The rows are grouped in 4 ways, from coarse to fine. Each group lies inside one group of the grouping before and may be the whole of it. The rows also spread widely along 13 directions, which tell nothing about the answers.
In the rows, zero is written as 128.
Some rows, each with its group in each grouping after it:
[148 157  97 140 122 125 130 136 166 143 172 117 137 110 100  89 118 115
 120 128 138 107 170 133 111 144 149 100 116 152 115  90 172 130 114 137
 124 138 155 184  88 115 132 148 168 128 152 183 168]  nal Z_938 Res zokal
[111 138 153 119 115 129  82 116 151 128 156 124  64 177 119 155 106 114
 177 141 116 126  70 134 110  97 117 142 130 196 177  88 177 142  84 143
  64 133 105 169 155 165  90 131 144 140 157 113 138]  nal Z_194 Robof numu
[154 149  78  82 109 136 128 171 124 124  97 120  86 135 164 107 122  85
 134 139 155 147 127 140 138  95 143  92 109 149 108 221 142 119 143  69
 131 181 150 102 118 126 164 118 130 146  88 146 164]  roni Z_495 zugi ropo
[137 140 151 106 128 148 134 113 120 112  75 138 119 161 116 129 127 115
 166 178 117 122  84 118 141 120 134 119 122 143 102 137  96 130 126 116
 121 134  97 105 147 118 133 131 122 163 126 107  66]  roni Z_876 finu datu
[127 178 170 102  95 130 146 149 173 163 103 121 142 113 144  93  96 147
  79 117  99  83 132 142  95 166 114  90 107 202  99 126  73 154 101 144
 135 141 167 142 137 140 168  65 145 174  79 124 151]  nal Z_194 Robof maful
[150 162  91 118 128 125 112 156 136 110 129 165  92 134 120 123 143 113
 145 150 122 135 126 124 132  80 135 117 127 112 111 142 173 109 151 120
 127 119  72 125 145 135 102 140 131 113 131 142 126]  roni Z_856 Vipe Tud
[155 142  67 132 117 183 138 190 107  99  92 157 132  94 123 123 113 144
 102 108 183 146 125  85 132 155 138 100 134  69  70 154  82 129 142 144
 154 120 127 151 128 110 188 123 154 115 106 172 111]  roni Z_876 puguf Vipu
[154 146  73  96 130 134 107 170 110 116 125 182  78 175 106 158 146 106
 175 125 139 150 124 122 141  95 141 148 147 120 121 157 196 111 123 100
 107 104  72 151 148 133 108 155 159 119 107 153 122]  foton Z_857 Difes besut
[152 188  97 133 140 106 138 172 100 122 125 195 111 126 105 118 144 110
 129 150 105 154 201  93 137  93 210  91 151 105 145 135 150 105 157 126
 166  97 109 133 124  98 108 115 148 105 108 176 124]  foton Z_857 Difes lam
[138 143  90  97 116 135 113 186 133 153 134 148 101 158 148 142 121 145
 128  88 143 117 111 130 102 122  52 164 125 134  93 171 149 103 121 116
  78 113  79 160 183 157 143 144 131 146  89 135 164]  roni Z_856 Vipe teb
[148 151 106  97 115 188 126 148 106 120  96 144  54 100 124 119 128 108
 129 176 141 148 103 143 171 110 161 109 126 109  93 171 141 113 141 104
 172 153 115 119  96 138 169  94 111 121 124 131 148]  roni Z_856 git fuv
[148 172 114 113 134 122 115 150 149 122  98 129 171 118 148  73 122 131
 116 118 136 112 124 127 118  99 144  78  83 122  74 150  98 134 139 104
 144 160 122 108 138 104 158 113 134 155 104 128 127]  foton Z_371 dal Mitol
[111 180 123 102 123 132 104 154 100 122 109 168  89 173  98 174  97 108
 170 102 136 167 115 109 115 120 222 110 146 160 150 120 115 117  72 118
 103 108 130 207  98 108 176 108 178 120 102 180 114]  roni Z_876 finu Pafo
[110 148 171 100  93 138 146 145 127 141 120 136  64 172 128 173  91 127
 147 134 103 127 113 117 100 156 145 131 151 210 164 123 102 139  79 153
 103 107 142 174 145 134 138  92 160 156 112 137 119]  nal Z_194 pove fod
[152 159  97 143 153 116  75 104 154 116 132 134 192 141  75  87 146  89
 168 126 160 112 114 133 131  94 167 109 110 144 121  71 168 154 113 100
 104 153 127 160  92 122 113 174 156 139 129 157 122]  nal Z_194 pove sakag
[135 132  95 159 121 158  97 177 136 110 158 142  99  96 140 122 110 158
 102 106 160 128 107  88 110 113  84 124 130  94 126 107 142 141 150 177
 114 120 100 150 179 161 108 122 132 104 148 137 153]  nal Z_194 Rop sode
[130 193 143 120 127 132 141 165 103 142  86 186 132 138  94 138 117 125
 121 134 118 145 133 103 118 140 171 108 162 136 128 123  81 113 113 136
 143  85 104 173 130 123 158 101 139 135  65 165 111]  roni Z_856 Vipe Tud
[115 161 182 111 144 145 116 120  82 187 110 152  93 148 111 127 126 122
 137 171 101 121 116 136 154 121 121 156 149 169 167 127 121 111 114 117
 117 134 126 131 141 164 143  90  89 165  88  96 159]  roni Z_876 finu datu
[149 134 124 129 144 139 130 123 117 162 138 131 115 158  85 114 133  94
 162 182 134 128 120 140 136 129 106 147 147 152 142 118 166 104 117 100
  91 129 111 167 124 143 115 175 117 155 126 146 149]  roni Z_876 finu datu
[160 137 118 108 122 118 154 139 153 113 111 170 117 169  98 136 146 117
 155 180  97 104 121 119 125 130  87 138 144 147 104 129 154 125 142 137
 103  91  69 112 180 135  68 166 143 147 124 123  66]  roni Z_876 finu Pafo
[125 153 146 111 117 122 110 121 161 115 134 128  90 135 138 113 117 119
 135 160 105 110 106 137 127  98 122  97 114 179 140 123 151 147 124 145
 105 157 133 100 153 152 103 107 137 142 144  99 121]  roni Z_495 zugi ropo
[113 131 142 134 117 138 131 110 129 138 163 115 113 118 158 119 119 167
 114 108 106  71 191  98 118 147 146 134 106 163 124  99 111 150 126 178
 133 148 194 112 126 101 152  90 161 154 174 116 123]  nal Z_194 pove sakag
[139 175 149 116 126 134 113 115 165 130 120 143 111 119  91  96 128 105
 134 183 107 116  98 160 136 108 147  93 122 160 115 100 152 129 115 128
 132 139 103 139 112 151 117 116 127 136 129 123 128]  roni Z_856 Vipe Tud
[115 157 173 138 110 120 144 142 138 130 124  94  90 150 174 118  88 143
 146 160  87 134  99 104  85  95 110  95  95 146 130 131  89 106 140 136
 111 129  71 131 183 105 117 118  92 154 165 125 124]  nal Z_938 Res zokal
[107 173 124 114 119  79 106 131 140  80 143 164  81 187 142 170 117 124
 181 113  89 135 149  85  94  73 208 105 124 167 157 107 141 131 114 157
  95 105 114 132 149  93  97 123 184 117 165 145  67]  roni Z_856 git fuv
[105 154 153 115 108 140 124 168 101 108 117 166  41 148 148 175  94 139
 130 139 111 156 109  84 116 112 151 115 155 154 178 141 101 130 121 174
 115 107 121 130 178 148 123  74 138 119 121 121 110]  roni Z_876 finu datu
[149 117  84 128 152 161  88  89 123  73 102 146 170 126 105 108 161 119
 161 131 180  97 107  98 173 114 154 128 112 100  80 104 132 170 143 136
 132 162 146  80 114 116 137 160 160 144 153 107  55]  roni Z_856 git fuv
[129 171 105  95 122 138  95 190 117 138 103 177 132 150 121 146 108 132
 116  62 169 140 114 114 117 141 143 120 148 155 128 148 113 147  85 126
 105 116 144 177 150 151 174  98 176 140  39 149 147]  foton Z_857 Difes besut
[150 128 108  82 116 173 154 142 102 117  83 143  95 147 132 139 129 126
 147 142 138 120 127 117 151 149 154 131 124 127  75 176 104 127 120 113
 157 135 133 114 120  94 178 113 157 159 116 128  90]  foton Z_371 dal Mitol
[121 164 133  91 119 139  97 119 124 112  79 112 131 149 169 117 120 136
 163  98 121 108 103 125 127  86 182 106  63 140  68 153  83 135 121  89
 138 173 120 103 115  80 191  92 134 162 129 115  98]  nal Z_194 pove sakag
[144 144 134 152 120 182 128 150 147 115 119 105  92  82 122  83  93 124
 115 195 145 153  63 135 123 112 108  68 108  96  97 123 114 113 143 130
 135 151  83 151 136 141 140 127  91 120 166 137 144]  roni Z_876 finu Pafo
[151 160  60  77 111 161 120 188 114 127  94 159  99 111 156 122 137 136
 108  91 155 122 142 132 145 116 137 125 105  97  47 208 127 110 146  96
 159 146 118 115 119 120 197  96 142 128  82 144 152]  roni Z_856 Vipe teb

New rows, each followed by its group in each grouping:
[130 161 150 101  98 116 153 175 127 131  91 167  92 144 167 143 122 145
 102 135  86 109 145  91 113 124 107 123 142 167 140 168  87 141 150 158
 141 104 119  85 200 143 107  71 127 153  76 108 111]  nal Z_194 Robof numu
[130 166 134 118 139 125 115 124 128 153 136 138 141 153  87 115 112 105
 150 124 138 127 140 134 119 138 188 110 135 177 144  96 135 131  75 116
 112 135 164 193  88 112 162 128 173 153 112 163 143]  foton Z_371 dal Mitol
[111 133 183 131 144 183  83  80 107 132  91  89 118 120 145  92 115 127
 151 176 147 120  36 136 160  92 119 114  94 131 117 118  83 137 125 115
 124 197 121  93 134 148 171 103  71 174 150  62 124]  roni Z_856 Vipe Tud
[151 141 125 118 127 175 130 100 143  92 110 174 105 104  72 121 153 133
 135 189 110  94 119 127 180 145 156 119 136 118  84  82 150 153 132 172
 164 121 117 100 108 130 113 115 158 120 164 107  57]  roni Z_876 puguf Vipu
[119 150  54 123 139 111  53 143 112  82 154 153 106 166 132 158 127 103
 180  61 184 153 137  88 120  65 213 121 122 128 155 125 173 136 109 123
  85 150 153 158 106 110 146 149 194 104 143 168 124]  roni Z_856 Vipe Tud
[135 186 149 109 103  76 132 136 202 111 129 128 104 135 150  88 113 106
 120 176  72 110 138 144  98  83 152  47  97 201 140 133 138 141 136 137
 121 155 137  90 149 131  84  99 141 141 134 119 123]  roni Z_876 puguf Vipu
[150 114 133 143 138 171 122 109 147 108 126 121 141 108 109  88 127 134
 127 176 151 102  87 121 145 136  93 111 119 118 101  96 128 156 135 159
 130 150 122 107 153 142 112 143 130 153 165  96  98]  foton Z_371 dal Mitol
[118 165 156 118 131 132  94 105 150 135 115 111 139 131 136  91 115 124
 140 139 123 106  95 144 124 100 146  95  89 160 108 113 107 135 111 117
 115 171 133 123 120 128 160 109 122 160 134 107 129]  roni Z_856 Vipe teb
[151 160 136 130 112 174 125 120 210  87  97 122 163  68 102  63 116 150
  99 165 131  89  62 152 125 143 109  56  81 107  16  86  97 155 130 158
 156 146  85 123 126 132 146 118 137 134 160 113  78]  roni Z_856 Vipe teb
[149 164  68 103 113 132 136 187 126 129 117 161 128 139 101 137 109 105
 123  89 168 145 165 112 107 159 181 104 145 147 109 154 124 123  97 114
 119 116 168 200  91 109 184 133 196 125  76 208 143]  roni Z_876 finu datu
[155 159  79  86 110 137 111 190 118 156 111 161  93 150 114 139 127  87
 126 107 163 145 126 141 130 124 127 140 155 171 146 177 169 128 108  86
 113 131 141 173 120 169 145 120 149 137  38 168 197]  nal Z_194 Robof maful
[114 106 147 151 147 149  79  87 105 115 130 122 142 160 124 135 128 127
 166 127 161 106  87  84 138 115 112 157 136 157 175  76 117 173 116 160
  82 154 157 115 162 150 111 144 135 166 147  89  96]  nal Z_194 Robof maful
[171 140 128 127 113 169 174 133 148 120  61 115 171 113 103  80 125 112
 128 184 136 113 102 124 129 164 121  87 112 119  49 137  69 135 140 107
 165 133 104 130 116  96 156 146 124 170 113 153  83]  nal Z_194 Robof numu
[138 159 124 128 135 109 103 125 150 142 171 136  72 134 111 102 133  93
 147 187 102 128 137 152 132  71 136 111 124 163 167 114 210 111 137 118
 102 149 113 132 127 157  76 137 118 120 157 130 172]  roni Z_876 finu datu
[133 133  85 108 132 134 124 121  97 127 124 135 146 174 125 149 137 130
 173  76 150 102 173  89 133 146 176 160 115 135  95 125 125 129 108 118
 116 129 157 150  98  68 177 153 187 157 134 164  95]  nal Z_938 Res zokal
[115 149 181 142 122 154 134 122 135 116 122 121  76 114 152 110 103 162
 130 191  76 119  89 114 120  97 107  98  98 114 106 110  95 111 153 162
 131 130  64 100 179 123 115  97  86 135 191  89  94]  roni Z_876 finu Pafo
[152 171 109 123 126 159 129 176 134 135 123 165 115  92 100 103 115 132
  95 137 141 136 126 131 131 137 140  97 138 113 103 126 136 125 122 139
 157 116 113 167 123 142 148 100 145 117 101 155 156]  foton Z_371 dal Mitol
[141 158 115 108 115  94 146 163 131 177 137 141 128 152 147 114 129 113
 110 114 112 100 202 116 106 136 121 134 138 195 155 160 136 128 129 118
 116 129 178 134 140 132 128 116 149 167  72 153 178]  nal Z_194 Robof numu
[146 144 117  84 140 142  84  95 106 101  71 167 125 169 101 139 171  91
 191 148 133 107  88 130 185  82 170 151 122 148 114 132 153 158 129  91
 136 153 108  76 120 131 114 125 139 154 101  92  73]  nal Z_194 pove fod
[163 164 109 115  88 205 173 216 112 108  48 158  85  81 121 126  97 135
  91 155 150 171  78 107 127 158 133  79 141  73  53 180  56 113 148 124
 196  98  62 164 136 122 182  84 114 113  79 176 120]  nal Z_194 Rop sode
[154 127  95  81  80 146 124 148 179  94 116 124  64 129 142 126 119  88
 123 148 151 114 108 146 135 127 135  95 125 201 132 168 166 177 116 131
 129 174 186 101 121 164 117 102 175 140 113 123 139]  nal Z_194 Robof maful
[151 114 123 110 118 160 155 119 122 118  86 122 132 157 128 127 136 125
 161 151 130  99 114 107 136 150 115 141 116 134  73 143  95 136 134 116
 133 132 113 109 138  96 143 148 138 175 134 124  70]  nal Z_194 Rop sode
[147 118 114 119 128 150 147 133 117 148 131 117 105 145 135 114 128 124
 145 162 129 111 139 124 132 134  93 144 119 133 103 153 136 106 140 111
 108 141 122 123 141 118 139 155 119 161 145 128 130]  roni Z_876 finu Pafo
[152 128 122 146 122 151 170 152 117 140 114 145 148 107 142 102 139 164
  94 145 113  87 173  79 125 159  78 139 130 104  88 133  87 130 174 164
 155 106 118  96 175 114 123 124 120 157 125 126 104]  nal Z_194 Robof numu
[138 159 147 135 114 153 123 141 155 111 104 121 124 115 115 106 100 121
 126 160 139 136  65 122 117 125 122  83 118 138 115 106 106 143 121 141
 130 134  95 150 145 141 125 121 120 137 128 135 121]  nal Z_938 Res zokal
[146 127 111 118 125 146 104 128 137 144 131 131 145 123 115 105 136 110
 112 121 171  92 132 128 144 146 107 137 139 180 147 122 146 174 116 135
 113 164 199 122 125 171 131 122 150 161  88 117 159]  nal Z_194 pove sakag
[115 133 145 120 108 169 104 126 147 123 124  97 115 107 161 110  96 158
 108 107 151  95  89 118 127 142 106 111  93 153 104 118  96 163 112 162
 123 172 163 118 144 142 170  87 136 155 143  96 139]  nal Z_938 Res zokal
[118 150 145 123 143 161  86  98 106 130 135 166  85 109 101 125 147 125
 131 162 124 109 122 129 181 105 160 139 143 141 155  93 159 145 127 159
 144 149 147 103 113 167 126  86 126 126 138  87 131]  roni Z_856 Vipe teb
[185 127  67 123 133 148 132 141 131 100 116 161 105 131  73 113 159  58
 155 206 170 151 115 128 164 112 133 116 167 124 137 144 195 134 153 105
 132 132 115 124 115 157  80 186 135 123 115 156 122]  roni Z_856 git fuv
[161 162 112 134 109 147 172 195 121 141 100 147 121 100 137 102 117 136
  92 151 122 136 148 104 108 136 108 101 133 102  93 165  91 107 167 124
 164 104  88 141 156 117 137 114 105 133  92 168 145]  nal Z_194 pove sakag
[133 159 152  96 118 135 112 104 143 128 107 135  99 140 126 115 139 115
 150 163  93  98 112 150 148  98 154 119 105 173 115 124 144 143 124 115
 140 154 120  98 120 132 121  95 126 153 131 100 115]  nal Z_194 pove sakag
[149 141 120 159 142 116 150 134 127  99 113 141 163 144 113 106 130 118
 151 170 125 130 131  78 111 117 119  99 135 111 119 112 104 125 160 142
 112 110  90 117 171 100  91 177 130 145 145 148  63]  roni Z_495 zugi ropo
[129 132 129 123 124 180 119 156  99 127 107 148  83 128 125 143 111 143
 131 145 146 139  83 108 138 132 100 140 140 111 115 139 110 121 128 143
 116 121  95 141 163 151 149 114 115 133 122 118 122]  roni Z_876 finu datu
[149 122 107 125 141 141  91  90 140  95 121 141 135 132 113 105 165 110
 157 156 140  87 115 116 168  93 136 133 114 135 117 102 167 169 153 134
 131 164 135  68 132 140  87 141 140 144 154  92  88]  nal Z_194 Rop sode
[170 142  75 105 140 132 115 151 123 107 107 167 125 144 110 113 156  96
 149 151 152 129 124 122 154  92 135 123 133 115 110 159 172 132 149 101
 137 135 103 101 142 132 102 152 144 135 104 131 115]  foton Z_371 dal Mitol
[163 109 100 102 141 170 134 114 102 132 100 126 126 167  90 122 141  82
 182 170 172 131 103 135 162 142 138 145 139 139 107 148 146 128 107  82
 122 151 136 143 100 114 153 174 146 171 118 139 110]  foton Z_371 dal Mitol
[131 158 117 123 132 133 136 160  84 164 126 148 112 150 147 136 131 157
 145 105 100 116 168 101 115 112 126 164 115 106  98 144 116  86 146 110
 129 102  76 150 150  90 153 122 115 145 122 151 140]  nal Z_194 pove fod
[119 125 182 126 128 204 108 105 141 150 129 119 115 106  98 112  98 163
 111 149 144  92  54 147 144 178  82 137 129 153 106  70 109 160  76 176
 117 144 139 161 140 172 165  93 133 164 144  79 130]  foton Z_371 dal Mitol
[146 167  97 130 115 134 110 180 160 124 123 148 136 124 128 113 116 152
 122  98 128 120 105 119  93 112  96 115 104 104  70 120 133 119 132 129
 113 103  53 171 164 128 128 136 139 122 120 158 133]  nal Z_194 Robof numu
[150 120 115 118 107 130 135 108 179 128 146  62 118 138 135  83 108  77
 147 168 157 111 121 150 117 131 133  84  99 201 135 135 156 151 112 106
 106 197 192 133  95 124 129 160 149 169 156 145 160]  nal Z_938 Res zokal
[129 132  93 138 128 159  93 138 134  95 171 167  69  92 140 130 144 173
 111 124 123  95 140 102 148  97 106 145 120  84 102 103 180 134 163 197
 135 124  98  92 165 153 100 107 143  95 190  96 116]  roni Z_856 Vipe Tud
[115 153 108 135 140 137  67 117 127 140 166 117 133 119 141 106 125 152
 141  72 139  93 146 122 124  96 158 136  82 128 107  89 151 135 116 130
 111 163 146 150 105 111 164 113 152 132 165 132 159]  nal Z_194 pove fod
[159 154 114 125 104 138 172 175 150 124  85 126 154 132 104 104  95  83
 115 157 174 155 113 113  93 173 140  64 155 164 121 156  70 135 109 117
 126 125 157 181 119 125 162 151 153 160  67 193 123]  roni Z_856 Vipe Tud
[145 129 105 140 137 137 131 157  94 147 127 141 132 156 129 133 134 134
 151 120 140 123 139  90 116 123  92 164 136 112 122 136 124 110 146 119
 104 106  89 150 167 118 122 162 119 151 116 149 129]  nal Z_194 pove fod
[141 157  98 127 137 153 112 159 104 133 113 143 122 113 128 107 122 129
 125 127 150 138 129 114 136 108 143 111 115  98  99 148 119 109 143 109
 134 141 116 139 122 119 167 122 121 128 116 148 146]  roni Z_876 finu Pafo
[155 161 130 147 138 165  98 141 174 143 126 103 170  70 103  38 102 117
  89 158 174 125  67 163 124 123 102  61  99 125  94 102 125 146 117 118
 133 177 129 162 118 163 153 125 111 144 116 130 185]  foton Z_371 dal Mitol
[165 127  99 128 120 170 162 117 133  54  93 145  93 117  98 117 143 106
 168 215 119 136 111 105 160 116 171  83 123  85  68 128 135 128 165 137
 169 126  79  90 116  84 106 155 145 116 194 142  28]  roni Z_495 zugi ropo
[141 129 148 117 130 144 102 115 126 146 114 118 106 124 150  92 143 110
 126 178 128 100  96 140 158  86  80 135 116 164 152 148 146 150 157 113
 125 182 136  61 165 179  98 106  78 167 109  67 161]  nal Z_194 pove sakag
[147 118 115 142 126 149 126 126 136 112 116 125 145 138 120 115 130 125
 144 144 148 107 112  97 125 134 103 128 125 131 113 110 118 150 136 143
 115 132 122 124 153 126 114 156 141 155 141 129  95]  nal Z_194 Robof numu
[118 150 152 139 134 146 133 109 105 139 145 147  86 129 107 131 127 131
 143 168 101 120 153 109 139 127 168 129 144 139 147  93 131 114 123 160
 136 119 132 142 114 118 134 112 134 134 164 131 115]  roni Z_856 Vipe Tud
[124 159 119 127 144 140 100 127 110 141 133 153 138 130  97 121 124 122
 136 113 145 121 140 115 140 133 161 126 139 148 138  99 136 138 103 136
 111 137 161 160 106 133 158 120 160 138 111 145 134]  roni Z_495 zugi ropo
[129 130 117 122 124 141 116 118 125 108 127 141 113 156 132 144 134 145
 162 117 116  99 129  97 126 119 134 150 114 132 104 106 133 140 126 147
 113 121 109 123 146 106 123 134 158 144 161 123  81]  nal Z_194 Robof maful
[134 106  89 161 126 158  80 131 133  82 162 112  84  95 157 107 124 122
 126 143 174 129 110  91 142  78 124 106 114 113 163 116 165 164 164 165
 123 179 157  89 151 156  95 128 130 111 187 111 145]  nal Z_194 Robof numu
[130 169 105 118 137 160  74 139 124 133 134 143 101 101 108 105 121 120
 128 122 151 134 103 147 153  97 156 108 114 124 114 117 168 128 114 115
 126 163 129 154  96 152 163 103 136 113 124 135 171]  roni Z_495 zugi ropo
[128 160 125 115 118 126 105 127 150 150 138 106 132 137 125 102 108 107
 139 108 142 111 134 144 110 126 167 103 105 189 131 115 134 142  90 106
 108 166 178 172  88 121 166 117 160 156 118 155 167]  nal Z_194 pove fod
[168 139  66  93 120 129 126 166 144 115 102 152 130 162 113 124 139  97
 152 129 158 127 114 131 124 121 107 127 126 135  85 174 156 123 129  88
 100 129 100 137 143 132 127 171 154 144  90 155 117]  roni Z_876 finu datu
[170 122  86 109 116 129 146 147 146 115 121 144 102 159 103 125 142  73
 153 181 154 133 123 128 132 126 108 124 157 160 136 161 173 129 135 111
 107 130 125 127 139 150  91 180 146 148 108 150 120]  roni Z_856 Vipe Tud
[152 158 111  95 115 153 117 136 142 118  95 173 133 122  83 127 143 112
 124 128 142 101 121 133 155 151 158 123 143 162 104 115 138 168 108 136
 150 127 150 133 105 147 137 102 174 138  81 134 107]  nal Z_194 pove fod
[128 114  85 140 142 130  77 131 103 134 176 117  81 138 146 120 130  86
 145 132 188 142 142 110 143  81 135 136 144 157 210 145 188 136 135 124
  87 186 199 121 124 169 119 147 131 135 136 128 196]  roni Z_856 Vipe Tud
[157 172  84 122 112 114 139 157 188  76 108 130 154 120 151  85 122 150
 133 125 103 108 136 114  92  95 144  60  58  88  15 139 107 115 159 123
 139 128  64 111 144  60 137 146 155 124 170 158  66]  roni Z_876 puguf Vipu
[159 142 107  74 126 174 106 154 112 126  72 141  85 133 141 110 138 106
 140 161 152 136  60 158 171  87 105 127 110 118  85 199 145 124 140  73
 147 168  84  88 148 157 149 106  97 152  84  91 148]  foton Z_371 dal Mitol
[116 152 167 146 128 117 135 164 128 173 166 154 108 148 127 134 101 160
 104 128 102 117 148 101  89 151  75 138 163 169 177  97 126 123 110 182
  83  86 119 172 203 162 100 116 132 151 111 125 157]  foton Z_857 Difes lam
[133 144 130 141 144 125 121 105 138 152 142 112 165 138 109  88 126 111
 142 143 142 103 145 126 119 134 136 115 118 159 127  99 123 129 114 122
 104 153 162 151 107 118 148 156 139 167 135 142 136]  roni Z_856 Vipe teb
[128 142  90 123 117 146 128 202  77 126 127 165  57 135 170 162 115 147
 119 107 145 158 142  75 117 103 111 145 150  93 140 186 118  96 159 145
 124 105  96 131 185 136 143 110 119 116 107 145 149]  roni Z_856 Vipe Tud
[138 141 132 118 127  73 106 116 148 117 133 121  99 210 125 134 131  55
 203 175 118 141 104 121 107  61 144 116 136 213 207 131 177 139 122  93
  67 147 118 122 156 142  47 174 132 159 125 132 124]  nal Z_194 Rop sode
[134 118 135 118 120 189 115 121 130 140 112 102 111 105 138  99 115 133
 115 151 166 106  82 139 146 146  88 124 113 137  95 140 106 141 121 132
 125 176 152 118 129 157 178 113 112 166 129  96 146]  roni Z_856 Vipe Tud
[150 109  90 137 160 171 106 131  67 109  95 137 153 136 131 112 143 119
 152 133 193 136 109  81 164 108 132 140 129  79 117 152 103 138 154 112
 137 158 135  95 145 114 155 151 121 156 119 115 104]  foton Z_371 dal Mitol
[129 149 107 120 137 101  91 120 129 146 145 143 152 160 122 120 140 111
 145  92 140  95 170 110 125 116 155 143 128 185 161 108 155 155 109 126
  96 147 187 136 119 132 126 132 172 157 103 139 146]  nal Z_194 Robof numu
[156 134 109 123 138 159 141 159 104 142 111 162 137 128  99 118 132 122
 115 143 161 125 131 107 142 156 106 138 160 123 123 139 122 134 127 135
 135 115 133 143 148 143 137 135 140 152  84 138 132]  foton Z_371 dal Mitol
[166 157 102 153 136 104 150 163 149 148 131 141 181 128 119  81 141 131
 118 140 115 104 165 103  95 121  82 119 119 111  92 120 127 111 168 120
 122 102  77 141 168 113  92 172 118 148 113 164 132]  nal Z_194 Rop sode
[145 163 108 112 100 154 125 167 178 121 112 110 124  90 143  82  96 125
  93 127 156 125  98 149 105 133 125  61  95 139  70 153 103 133 120 122
 136 163 139 150 117 136 180 107 140 138 113 148 157]  roni Z_856 Vipe teb
[134 115 111 116 126 167 119 125  96 121 129 160  79 147 108 162 143 128
 154 135 139 111 133  98 159 139 136 171 155 137 138 116 152 145 125 153
 129 119 137 126 132 138 120 123 155 135 138 121 104]  nal Z_194 Rop sode
[163 176 132 115 128 128 170 169 142 166 107 183 170 117  75  98 129 127
  83 147 118 105 167 126 121 185 118 112 166 156 110 119 110 134 114 145
 151  86 137 165 137 140 132 115 158 156  50 159 134]  foton Z_371 dal Mitol
